There are 5 ways to turn a row about zero (a turn may also mirror it). The second row of each pair is the first, turned, with some noise. The first 50 pairs use one turn. New pairs use 3 turns, one after the other, and a turn may come again.
(in the rows, 128 means zero)
Known pairs, each followed by its turns in order:
[167 137 155 152 125  80 121  79  83]
[ 78 130 133 150 179 128  97 178 100]
K827

[144 138 102 127 179  96 103 151 101]
[136  97 166 157 117 172 105 141 107]
K827

[ 85  96 169 172 155 136 127  90 120]
[ 93 132  79 174 107 135 172 111 129]
K252

[161 176 101 104 125 158 123  91  97]
[102  87  95 146  99  97  86 136 102]
K827

[130 159 137 114  83 128 107 138 145]
[153 161 132 120 117 136 168 147 130]
K719

[169 131 121 164  79 157 147 130 124]
[ 76  81 127 119 153 158 122 130 142]
K565

[142 112 164 115  96  78 107 121 176]
[147 159 136 129  79 162 133 147 182]
K834

[ 92 133  80 173 168 127 135  96 123]
[115 160 137 166 163 158 176 105 156]
K252

[126 133 100 145 160 111  88 130 111]
[127 143  99 109 129  93 105  97 134]
K834

[168 163 150 102 177 151  87 123  84]
[123  82 122  92 172  87 154  91  89]
K252

[102 176  94 135  97 162 106 132  91]
[119 166 151  80 151 134 169  88 139]
K719

[136  87 150 135 174  98 109 137 123]
[124 115 126 176 133 136  80 133 152]
K719

[134 166 180  99 145 114 135 136  88]
[113 157 114 108 142  99 115 169 176]
K719

[169 150 141 117 150 178 122  83  98]
[150 122 101 125 162  88 130  67  95]
K252

[144 100 140  97  95 115 118 150 140]
[135 112 128 111 167 126 153  92 115]
K827

[ 92 171 125 151 125 153  87 174  98]
[198 155 135 143 104 121  84 123  98]
K827

[103  92 171 151 177 141 119 175 101]
[182 101 155 110 140  81  98 164 103]
K565

[126 162  83 118 118 120 113 142 143]
[116 133 119 158 112 133 116  77 136]
K565

[151  78  91 170 153 167 111 148 102]
[105 111  91 106 125  75  94 165  86]
K834

[113 109 169 164 101 144 168  94 167]
[115 117  75 100 178 129 158 166 134]
K565

[149 161 162 120  86  92 173 173 137]
[130 139 141 101 152 173 194 153 165]
K834

[101 132 126  87 120 151 125 131 100]
[161 100 131 141 127 125 147 104 100]
K834

[126 177 118 139 153  95  96 114 156]
[155 142 121 159 134 141 157  74 104]
K565

[129  95  93 147 154  95 118 173 120]
[127 106 144 118 141 141 158 164 183]
K252

[ 83 168  93 155 160 130  82 114 129]
[ 96 140 130 147 190 154 165  92 135]
K719

[131 159  89 119 117  78 126  99 100]
[133 177  92 113 168 127 113 113  99]
K719

[106 142 152 100 152 152 167 118  94]
[ 97 113 141  98 149  75 120 148 144]
K719

[174 107  96 113 154 133 126 105 121]
[ 90  84 128 161 122 139 124 118 142]
K827

[165 120  90 147  92 177  89 164 152]
[162 131 142  67  99 138 112  87 175]
K252

[ 99 176 129 146  92 135 138 135  84]
[150 117 130 133 134 195 124 117  84]
K252

[147 128 114 111  91 166  80 177 116]
[147 141  88  99  92 127 167 133  72]
K834

[ 93 124 153 130  94 169 111  79 117]
[132 107 103  70 110 126 170 131 158]
K565

[ 95 108 139  97  79 131 154 123 133]
[140 137  83 103 149 111 176 123 123]
K827

[175 119  80 100 148 126 175 115  91]
[108  80  74 166 169 112 144 142 139]
K834

[ 94  83 162 154  77 152  87 146 169]
[177 173 122 110 179 106 132  87 175]
K827

[ 92 105 158  90 127 106 128 164 172]
[163 145 180 135  92 108 164 143 153]
K834

[120 112 163  91 119  79  98  96 122]
[164 110 131 134  87 150 118 105 179]
K834

[164 110  87 140 155  87 177  78 104]
[106  97  88 163 180 119  93 147 178]
K834

[120 166  92 172 116  99 160 132 108]
[135 123  83  78 163 155 128 104 118]
K719

[143  81  96 156 138 135 135 111 129]
[106 125 159 142 158 103 146 142 159]
K565

[101  83 120 136 166  89  96 172  86]
[156 121 142 162 166 138  74  94 178]
K719

[148 139 124 173 153 177 120 130  91]
[114 158 132 183  96 118  86 115 126]
K827

[132 123 146 116  99 171  97  80 118]
[131 158  79 101 117 117 119  89  99]
K252

[ 96 109 118 127  93  91 129  95 120]
[129 176 105 135 123 151 135 170 118]
K252

[133 138 106 155 164 135  78 178 126]
[115  92 160  86 135 142 171 109 161]
K252

[171 129 130 152 107  99 163 134 134]
[ 83 129 132 141 160 153 120 142 100]
K565

[143 152  96 132 138 162 116 117 132]
[136 112 138 142 134 149 130  99 167]
K565

[136 113  97 160 153 148 109  85 102]
[133 120 177 115 148 120 164 112 165]
K565

[153  78 174  97 176 101  88 121  78]
[109 160 148 178 125 109  45 144 169]
K719

[115  85 135 165 102 108 141 136 149]
[136 159 152 133 162 117 168 131 157]
K827

New pairs. What belongs after each?
[101 110 168 144 112  99  77  78 146]
[ 75 151 102  72 101  93 120 140 117]
K565 K252 K834

[102 173 128 178 117 177 145 121  77]
[ 98  80 107 116  59  96 100 113 131]
K827 K719 K827

[149 125 116 140 145  79 150 131 164]
[105 145 138 167 173 104 116 142 126]
K565 K834 K719

[ 87  94 107 120 165 111 162  94 148]
[123 180 158 129 100 137 136 134  72]
K827 K834 K827

[109 104 173 133 150  94 128 173 168]
[124 132  70 183 103 158 119 112 127]
K827 K834 K252

[130  77 148 133 101 129 104 155 135]
[147 124 123  97 120  73 141 109 140]
K565 K719 K252

[173 141  95 166 127 154 145 116 164]
[ 89  88 114 162 135  94 124 149  99]
K834 K719 K719

[140  84 178 134  93 136  82 148 173]
[ 82 116 165 150  88  78 115  86 109]
K252 K834 K827

[154  97 104  86 114 112 164 175 169]
[179 160 151 151 141 125  82 120 177]
K827 K719 K719

[155  98 131 130 110 108 100 170 156]
[150 121  94 142 148 106 117 178 112]
K834 K827 K252

[169 134 110 170 101 138 121  89 112]
[115 122  84 103 153 122  79 151 131]
K827 K252 K565

[117 108 147 171 158  98  97 117 154]
[123 128 148 101 141  78  89 146 149]
K719 K827 K827

[128 145 154 137 102 149  79 123 171]
[ 62 122 156 142 108 143 142 140 133]
K565 K565 K252

[ 94  83  93 172 122 160 151 151  77]
[203 115 106 153  87  93 134  92 117]
K827 K252 K252

[ 77 136 137 171 101 139 132  79 143]
[ 96 144 100 111 181 152 140  89 105]
K827 K827 K827

[172 125 151 177 150  98 164 172  78]
[137  66 112 120 158 123  75 163  73]
K827 K252 K834

[161 168 171  91 175 143  88 166 163]
[ 97  64 201 134 135 127 133 102  92]
K719 K834 K252

[ 89 136 131 145 165 128 107 123 175]
[125 102 110 120 131 103 174 110 172]
K834 K719 K719

[149 100 134 177 134  94  95 129 151]
[133 132  70  92 108 123 151 137 103]
K827 K834 K565

[121  78 115 146 140  80 119 144 129]
[106 104 140  85 132 120 169 106 106]
K565 K827 K834

[124  85 110 131 163 121 126  95 114]
[116  86 134 121 137 154 147 147  91]
K827 K834 K252

[ 77 108 144  95 160 154 134 136 129]
[133 121  96 136  70 134 160 114 122]
K252 K827 K719

[ 86  80 143 122 157 174 122 143 176]
[ 98 107 133 109 172 198 107 119 160]
K565 K565 K719

[174 153 115 117 134 129  90 148 175]
[ 99 148 142 146 166 107 153 109  76]
K834 K565 K719

[108 166 150 116 159 173 162 178 153]
[147 117 112 125 198 114  90  83 116]
K252 K834 K827

[104 137 165 152 121 148  98  77 118]
[124 135 182  96 128 168 147 100 119]
K834 K719 K834

[ 99 173  88 148 103 170  88  89 110]
[ 84 136 139 191  94 160 161 132  91]
K252 K565 K834

[177 162 128 177 166 114 175 166 155]
[115 113  85 151 152 104 178  54 129]
K827 K827 K834

[172 156 136  84 177  87 137 179  94]
[152  50 125 149  84 138 126 185 109]
K565 K565 K834

[145 148 165 127  93 116 163 155 165]
[151 138 122  74 150 129  97 165 109]
K834 K834 K565

[ 80 145 107  82  87 176 178 135  79]
[153  70 169 101 135  65 135  70 141]
K827 K252 K252

[129 171 155 107 122 135 151  98 158]
[110 144  66 131 125 138 105 147 140]
K827 K719 K719

[102  91 118 137 114 130 173  80  91]
[103 115 172 124  83 121 176 120  96]
K719 K719 K252

[171  91 143 110 142 102  97 133  95]
[159 102 151  79 120 113  97 103 115]
K834 K252 K827

[151 112 117 146 121 123 173 136 136]
[108 107 130 152 110 118 130 160 153]
K827 K834 K719

[ 79 162 169 143 148 177 162 156 169]
[119 106 128  99 187 175 116 119 195]
K827 K834 K565

[176 129 131  95  80 139 140  88 176]
[104 131 120 168  89 177  89 146  87]
K834 K252 K834

[150  88  82 174 102  77 171 130 162]
[154 172 105 103  84 153 174 151  69]
K252 K827 K565

[175 103 175  77 125 106 170 122 117]
[105 102 158 148  71 100 182 147 148]
K565 K565 K565

[ 96  82 103 131 107 167 115  89 107]
[169 145 135 123 188 104 163 115 125]
K827 K565 K565

[138 148  79 115 123 159 133 113 140]
[134 123 147 155 137 141 159  82 119]
K719 K565 K834

[166 131 138 152 128  98  78 140  88]
[150 103 143 196 123 104 153 125 135]
K565 K252 K827

[151 112 166 146 108  93 137 149 107]
[140 139 126 144 108  94  77 140 109]
K565 K834 K719

[168 110  95 159 108 133 110 165 160]
[122 183 137 164 147 173 133 129 147]
K834 K719 K565

[123 161 129 130 166 108 142 137 102]
[ 98 105 113 125 146 149  95 109 115]
K719 K719 K719

[145 136 152 106 176 105 160  85 174]
[117 102 153  91 171 133 151 182  97]
K252 K252 K834

[136 110 126 112  86 109 122 124  89]
[134 158 132 123 135  91  85 139 137]
K719 K252 K719

[124 105 118  93 158 164 106 114 166]
[124 117  87 113 148 121 154 139 181]
K719 K827 K719

[ 83  79 123 179 131 175  95 135 147]
[133  72 121  95  79  95 129 176 105]
K719 K834 K565

[ 99 168 166 109 176 162 153 121 116]
[126 131 135 150  56 102 161 151 152]
K252 K252 K827

[109 134 120 120  87  81 165 135 104]
[117 145  95 102 148  76 113 109 106]
K834 K834 K565

[163  78 168 113 172 112 151  78 100]
[171 160  78 146 128 131 144 202 110]
K719 K565 K252

[115 129 117 115  85 129  97  96 128]
[141 129 123 136 167 112 167 108 113]
K565 K565 K719

[102  77 148 105 106 142 143 131  79]
[ 92  91 111  74 122 146 101 149 124]
K565 K252 K252

[174 131 134  77  96 145 173 142 125]
[106 170 128 169 156 109  91 131 172]
K827 K719 K719

[117  83 148  97 134 157 147 101 104]
[163  78 119 166 140 144 114 122 115]
K719 K719 K565

